The rows of a group lie close to one hidden flat surface of 13 dimensions, which passes through zero. Surfaces can cross.
Some rows, each with its group after it:
[ 12  13  -2  36  15 -21  20 -10  11 -17 -28 -23 -18 -11   3 -26 -20   4
  -6]
dapit
[  4  10  13  -8  12   0  35  34 -30  31 -37 -21   1  16  -7 -10  -1  -2
  12]
dapit
[ 19 -12 -13  26   1  38  16  35   3   4   3  -6 -29  14  -1  23   4   6
 -12]
dapit
[  7 -29 -24 -34 -26  -1   9  16 -33  23  41   9   5  -9  -4  50   1  -4
  16]
Kuz
[ 33  -4 -17  39  23  24   7 -24  12 -11  -6 -32   4  17 -64  31  21  13
 -15]
Miz
[-22  18  19  -8  14  42  32   0 -54   4  35 -24   2 -21 -19   7 -17 -31
  -3]
Kuz
[  9 -34   4  26 -19 -21   5   8   3 -27  21 -24 -26 -12  13  17   0 -23
  36]
Kuz
[  8   3 -35  24  35 -38   4  13  65 -19 -37  -2 -15  28 -29 -23  19  20
 -14]
nas
[  2  15 -33  -4  25  -6   8  18 -50  -5 -18   0  41 -27   7 -27   0 -10
  26]
Kuz
[-12 -31  10   6  -4   0 -33  -3  22 -43  19  25  21  10   8   6   7 -26
 -15]
nas
[-18  23  -1 -33  24  38  12 -14 -46  19 -10  -7  26   6 -54   0   4 -16
  -5]
nas
[ 15  -9 -13 -21  13  13  -2 -15 -12   9 -15  24  30  14 -30  37   8  -4
 -27]
dapit
[ 22  18 -16  27  22  12  19   0   7  -2  13  -6 -12 -19 -13  13   7  29
 -14]
Miz
[ 12   8  21  47  10 -12  -5 -21  11 -30  -9  -6  10  -2  -1   5   4  15
 -15]
Vad
[-34   9  -7  -5  26  16  24 -19  11  23  40 -31 -39   9  -6  14  -3   6
  -3]
dapit
[-15  16  14 -16   5  28 -12   0   1  -4  31   5  10 -16   1   5  21 -33
  14]
nas
[-27  38   7 -14  28  -7  16  22   1  -9  17 -10  35   7 -59  10  37 -37
   7]
Miz
[ -1  11 -29 -22  10 -33 -22 -30   9  -4  26  17  39 -18 -39  14  33  25
  14]
Vad
[-27 -26   2  16  32  -8   9 -19 -60 -21  35 -14   2 -27  17   2  -3  24
  27]
Kuz
[ 28 -11  -2  24 -20   8 -18  -1  16   3  11 -17  -7  -6  13 -11   6  27
  19]
Kuz
[  5   0  42  -2 -21  -2   3  18  -5  -4 -42  12  -4  12   2  -5  -6 -20
  -7]
Vad
[ -5 -10  29  45  -7  24   1  50   0 -39 -16  -4  -9  16  34 -14  -6 -47
  -6]
Miz
[-31  37 -32  19  12  -2 -14  16  21  -3  19 -25  18  19   6 -24  22 -12
  23]
dapit
[-18 -21  12 -38  37 -12  29  43   2   3 -19  11  -9  15 -13 -10   8 -20
   1]
Kuz
[-10 -29  28   9  17 -47  14 -19 -17  -2 -13   0 -25  -2  15   4  -4  46
  10]
Miz
[  3  25  11  15  -6  53 -16  22  17 -14  18  -1  -8 -19  -5 -26  22 -19
  12]
Vad
[ 27 -11   0   4  -4  52  18   2  16  25  -2 -21 -61   6 -17  30  10  -5
   4]
dapit
[-23 -30  11 -13  51  -6  22 -38 -13 -21   8 -33 -10 -12 -32 -37 -24  -5
   2]
nas
[  5   0 -21 -10  -6 -27   9   0  43   1 -29  -1  -5  36 -24  19  -6 -33
 -24]
Kuz
[ 33  11 -39  41  14  10  32  -9 -29   9 -25 -23   5   2  12  17 -35   6
 -27]
dapit
[  9   8  73  -5  10  24  16  20  22  19  13  12 -41 -16  29  31  33   3
   7]
Kuz
[ 17  27  19 -12 -21  54 -25 -22  25  16  20   1  -3 -21 -11 -25   1  12
 -12]
Vad
[-24 -18  -6  23  27  15  16  11 -48 -15 -21 -18  33  59 -26  37  -2 -36
 -19]
Miz
[  3 -46 -31  10 -33  13 -26  -8 -32 -32  34  10  10 -12 -18  -3 -19  15
  -3]
Vad
[  0  38 -17  38 -17 -14  18  30 -25  17  -6 -47  13  12  -5 -26  -7  22
  21]
dapit
[ -2 -36 -12 -10  22   6  20   2  24  -7  16  10 -21  22  -2  55  -8 -30
 -34]
Vad
[  3 -38  -7  33   9  -5   0  -2  -3 -42 -25   2 -33  -3   1 -21 -17   2
  -1]
Miz
[  5  17  -1  44  -7  15   3   0  -6 -29  12 -21  -9 -18  -9  -1   1 -14
   8]
Vad
[ -7 -30  24 -13  -2 -63 -21  27  23 -36  49  63  39 -14   6  25  29  36
 -12]
nas
[ 40  23  10 -11 -43  15   3  11   7  32   4  -1  15 -17  16  -3 -20   2
 -15]
Vad
[ 20  -7  19 -35 -20  19  -5  33   2  20  21  55  19  -7  -6  13   1  40
 -42]
Miz
[  6  16   5  35 -21  21 -17 -18 -20 -19  32 -11   6 -34  15   5   1   0
  16]
Kuz
[ -7  -6  -9  43 -20  -5 -22   6  27 -26 -17   6 -10  40  -2   1  -2   7
 -24]
dapit
[-22  43  29 -21 -37 -35  -5 -20 -22  20 -30  38  15  -2  32   5 -26   2
 -21]
dapit
[-23  21 -28  13   5 -11   0  16 -13  -3  -8 -14  22  20  21 -12  -6 -22
   7]
Miz
[-37 -21 -18 -27 -32  -5   0 -36 -32  -6  16 -10 -25   3 -29   7 -36 -28
   4]
nas
[ 20  -1  33 -17  59 -23  52  12  54   5  -7 -10 -40 -17 -13  13  16 -14
  -9]
Kuz
[  0  -7  29   4 -24   0  -1  11   9  11 -10  -4 -21  20  16  19   3 -10
   5]
Kuz
[  3  23  22   2 -12 -24 -10  15 -11 -11 -24  22  27 -10   8  -5  18  -4
  13]
Vad
[ 41 -12 -22  19 -29   1 -18  19  23  -5  -1   0   3  -5   8 -11   1  11
   4]
Miz
[ 36   2   6  -8 -21 -36   9  11   6  14   1   6  24 -14 -18 -11 -11  47
 -15]
Vad
[ -2 -32 -17 -23  52  36  16  20  10  16   5  -7  -4  33 -31  10  19   3
 -12]
Miz
[  5  49  -9  16 -16  21  -7   9   4 -10  33  11  18 -29   0   9   8 -11
 -12]
dapit
[-15   2   0 -26  41  32  29  32 -50  52  -1   2   6   9  51  10  -1  13
   7]
nas
[-15   2 -21   1 -20  -6  -9  13 -14  17  12  -9  24  36  -6  26   9   1
   6]
nas
[  2   0  -1 -57 -13 -11  -2   2  -1  40  -4  12   9  -2  -5  -3   5   5
  18]
Vad
[ 24  33  10   2 -25  -5 -14  49 -24 -11 -20  20  70 -15 -11 -29  14  -6
   6]
dapit
[ -1 -11  -1  -2 -12 -23 -20   1  -9   3 -13  20  17  11  -3   6  17  30
   9]
Miz
[  9 -53  24  32  -8   7 -28 -34 -14 -12  23 -41  30  25  14  14   0   8
  16]
nas
[  2  31  20  34  13   1  -1 -39  -2  -7   6  -8  -3 -23  17  -4  -1  30
  -6]
Kuz
[  3  -7   5  32  21  24 -27   3  40 -35  17  15   8   1 -12 -42   9  41
 -32]
Vad
[  4   8 -10  -2 -84   9 -16   3 -41   0 -49  29 -23   7 -19  19 -19 -26
   4]
nas
[ 27  -6   4  -3   4  20  19  35 -13  15  12 -28   0 -18 -10 -11  11  -4
  32]
Kuz
[-24  -7 -18 -36  32  11  11  29  10  19 -15  14  -8  32 -11 -11   6  -5
 -13]
nas
[  0  -1 -20  27 -30 -29  -1 -33 -36 -21   5   1  -1 -19  23  41 -21 -15
   9]
dapit
[  3 -16 -23 -22   8  23   8  -4  -3  41 -32 -50 -21  22  20 -33 -16 -29
  37]
Miz
[ -5  24 -10  13  -7 -13  -3 -11   2  -2 -15  42 -31 -14   9  17   5  39
 -15]
nas
[ 34   9  12  -3 -20  -7  -1 -13  11  -7  -5  15   2 -34 -12   3  -4  -1
  -6]
nas
[ 21 -30  -5 -13  27 -34  -9  12  23  -1 -14  20  50  34  -7  46  38  -5
  -5]
Vad
[ 33  -7 -43  25 -28  30  -6  48 -15  -6 -33  -2  31  25  -9 -20 -22 -13
 -21]
Miz

New rows, each followed by its group:
[ -2   0  38  12  -6  -5  -5  -3 -16  -5 -12   3  27  27 -26  29  17   6
 -12]
Miz
[-13  43  -2   2 -33 -22  -4  14   2  -7  51  31  11 -35  24  24   5   0
  -4]
nas
[-23 -22   4 -17  17  -7  13  26   4  -7   8  15 -21   1  21  -6  -9  -8
  -5]
Kuz
[ -8  16  -9  32   5  23 -17 -19  22 -13  17 -13   7  26 -27  33  27 -11
 -10]
Kuz
[ -7   7 -28   5  -1  30 -19  49 -27 -17 -18  37   7  -4   1  -8  30 -10
  21]
Miz
[-48   5 -25   9  34 -14 -25 -28 -20  16 -19  -5  11  42  32  14  32  19
  34]
Miz
[-18  -7   0   5  39   2  -6   3 -25 -28  15  -8  57   8 -15   8  23 -28
   9]
nas
[  0 -35 -10  -1 -25  -2 -15  29 -38 -10  25  12  17 -10  33  20   5 -13
  33]
dapit
[ -1  16 -16  -4 -31 -16   8  12   9 -12   5  -6   4   1 -38   4 -11 -32
  -8]
Kuz
[-12  13  -5  14 -15   5  -1 -31   4 -32  23  -3 -23 -24 -36  11  -5 -22
  -5]
Vad
[  5   7 -11   1   1  -2   1 -21  -5  -5  26  16 -18 -39   8  25   5  10
   6]
Miz
[ 42  44 -12  17 -27   7   7   1 -17   7  -1   3  15 -42  -5   7  -3  10
  -1]
dapit
[ -1  10  14   0 -22  -3 -17  -3  19 -12  12  22  26   7 -13   4  -3   5
 -35]
Miz
[-12   0  -4 -17 -13 -10  -8 -35  -3   4  22  25 -15 -12 -17  25   1  30
 -12]
nas
[ 14 -24 -41  -1 -15  17 -23  13  27   4   4  -6  14  27  20  -9 -10 -18
  -4]
Miz
[-16  20  31 -27   2  52 -15 -19  22   2  11  21 -33 -24   1 -12  11 -23
  -5]
Miz
[ -2  21   9  12   5  -1  -3  12  -4   5   3   4  37  25 -24  26  26  16
 -16]
Miz
[  2 -26  11  -3 -12  30   6  14 -12   7  12   7 -15  25 -33  42   8   4
 -19]
dapit
[-25  21  25  -5  22  -7  14   5  -4 -22  13   4  24  -5 -28  -8   1 -17
 -20]
dapit
[-21 -19 -16 -14   8 -25   5 -26  -9  -9   7 -22  18  20 -17  16 -13 -34
   3]
Miz
[-26  -7   8  40   5   2   1 -30  -7 -46 -21 -14 -28   1  14 -17 -32 -37
  -9]
Miz
[-30   1  17  -9  -4   7  -9 -43 -42  -7 -25  16 -17  -8  -2   4 -10  -7
   5]
Miz
[-21  -8  32  42  -8  19  10  12  17  -3  44 -22 -54   9  42  13 -10  13
  -7]
Kuz
[ 23 -20  31   5 -47 -17  -5   1  25   5  38  16 -47 -38  48  12  -9  33
   9]
Kuz
[-17  -8  19 -10 -47   5 -12  -1 -18  38  30  -2  -6  30 -24  13  -2  68
  -8]
Kuz
[-17 -24  14 -24 -19  -6  -1  -8  -5  11  16  24 -22   2  25  12 -22  17
 -17]
Kuz
[ 16  -3  31   2   5  60   9  -6 -18   4  -1 -35  -7 -13   5  -8  -9 -46
   9]
Kuz
[  1  -4  28  13   4 -17  15   3  -4 -21   6  30 -11 -17  19  32  -7   5
 -28]
Vad
[ -4  30  39  24  37   6  30 -18   7 -19  19 -16 -21 -34  -8   8   7 -12
  -5]
Kuz
[-10 -24 -38  24   2 -22 -20   8  17 -35 -13 -15  15  36 -30  -5  18 -22
  17]
Kuz
[ 16  -3   3  20 -13   7   8  42  11  13 -24 -27 -12  26  22  -3   5 -22
  21]
Kuz
[  9 -19  21  24 -10  18 -10  -3  27 -22  24  -3  -7   7  21  26  -3 -25
 -20]
Miz
[ -3  16 -47  41 -12 -18 -19  -6   7  -4 -41   4  22  56  -2  18  -2  13
 -26]
dapit
[ 14   4  -5  10 -59  -1 -37 -47   2 -15  -3   3  17  -4   0  11 -18 -21
  -5]
Miz
[-18 -16   3   3  -3  48 -35  -8  -3 -17  24   2  10  19 -24   7  21 -14
   0]
Kuz
[  0  -3  28 -47  -6  26 -16  29  -5  25  -2  16  40   9  -4 -27  11  -3
   2]
dapit
[ 29 -21  42  -9 -33  -3  18  40 -36  -2 -10   7  18  -6 -24  25   1 -17
   5]
Miz
[-37  11 -11 -12  14  16   4  -1 -12 -29  14  20   6 -12  -3 -17 -25 -39
 -26]
Kuz
[-31 -13 -16 -11  17  20 -17  29  -1 -23  24  29  12  16 -12  24  36 -27
   4]
Kuz
[-13 -13   1 -33   8 -51  16   9  19 -11  10  38 -15 -17 -10  15   2   2
  -9]
Kuz
[ 10  -1  -7  -9 -26 -31   6 -22 -35  28   7   5   6 -19  34  24 -21  31
   7]
Miz
[-19  10 -37  28  34 -16  22   2 -25  -1 -15 -23   6  20   7  -5 -12   9
  -2]
Miz
[ -4  50 -16   4 -32  37 -17 -12  -5  28  -5  30 -10   8   8  33   6  12
 -23]
nas
[ 32  24  -4  12   9  32   1  -3  20   3 -33   2  11   0   2 -20 -13 -10
 -33]
dapit
[ 25  26 -24  43  21  11  -7  37  -3  -6  -5 -15  20 -20  29 -31  30  19
  38]
Kuz
[-16  27 -34  29   5  11 -12  12  29 -15  22  12   1  11  15   3   7   4
 -22]
Kuz
[-42  21  -1 -29 -17 -13 -37 -45 -32   9  -1  18  43  19 -13  31  25 -16
  18]
Miz
[ 10 -61  15 -43   9  18 -21 -28   4   5 -25  21  18  37 -38  17   4  -4
 -25]
dapit
[ -6  -9  51  11 -45  15   3  18 -19  -8 -20   6 -15  25 -17  13 -15 -18
 -21]
dapit
[ -9  -8   0  11 -11   9  11  10  -9  10  37 -26 -28  -9  13   0  -6  11
  21]
dapit
[-34 -19   0  -9  19 -12  27  -7 -21  12  30  -7  13  28  44  33 -45 -13
 -44]
Miz
[ 20  10   2  10 -10  30 -20 -22  12  -2 -37 -17  -3   9 -49 -19  16  -7
  10]
Miz
[  8  -8   8  27  32  42 -11 -14   2  -8 -14 -49  15  27 -38 -16  28  -8
  18]
Kuz
[ 27 -12 -10   9 -15  24  -7  18  12  22 -38 -21  -5  34   9  -1   5 -18
  15]
nas
[-35  16   2   2 -19   6 -22 -18   9 -38   3  24   4   2 -17  -9 -15 -35
 -29]
Kuz
[ -1 -13  22  -8  15  16   5  27  -2  10  13   8 -20 -11  36   6  18  -1
  21]
Vad
[ -1 -40   3  -6 -18  73 -33 -64  -4   7  23 -21 -27  11  -8  17 -12 -13
  -2]
Vad
[ 13  -3  51  -4 -12  35  -5 -17  -6   2  -4 -12 -21 -13 -25  16  24 -15
  23]
Vad
[ 12 -41 -24  24  38   6  25  22 -14 -30   6  -5 -33 -15  -8  21   7  -5
  13]
Miz
[ -2  -6 -15 -33  16  12  13   5   2  24  43 -38  16  -7  10   8   1 -45
  28]
nas
[-18  22  36  -7 -25  27  10  27  -7   6 -21 -15  -6  23 -29 -31 -15 -35
 -10]
Kuz
[-11  -3 -31  34 -11 -11 -19  11 -28 -41   9  20  30  -3  22  14  -3 -19
   0]
Vad
[-18 -38   6 -35  -6  41 -50 -21   3 -14  11  35   7  12 -35 -11  20   8
  -5]
Vad
[ -6 -23   2 -21   6 -17 -26   3  31   1 -24  28  -5  15  28 -23  11  12
   7]
dapit
[ 17   3 -33  -8   7  -5   7  -3   5  20  11  10   4  -9  21  24  -4  11
  -9]
Kuz
[-13   0  21   0  -2  17 -14  17   1 -11 -18  17  -2  12   3 -19   6 -10
  -6]
Miz
[-60   5  35 -16  31  10 -11   5  26 -20 -43  51 -17  40  35 -22 -11 -34
 -48]
Kuz
[  3 -28  -5  28  18  13   8  36   4  -8   8 -43  -2  18   9 -48 -11   9
  13]
dapit
[ 15 -27 -18  -5 -11  -4  21   7  -9 -14  10 -32 -11 -20  -8 -12 -32 -45
  15]
Kuz
[ -5  12 -35   3  37   2   8 -23 -27 -15   3 -24  39  -7 -25  18  11 -44
  15]
nas
[  6 -21   6   4 -34 -31  15  49 -27 -13  12  -8 -17 -30  20 -21 -11  -9
  45]
Kuz
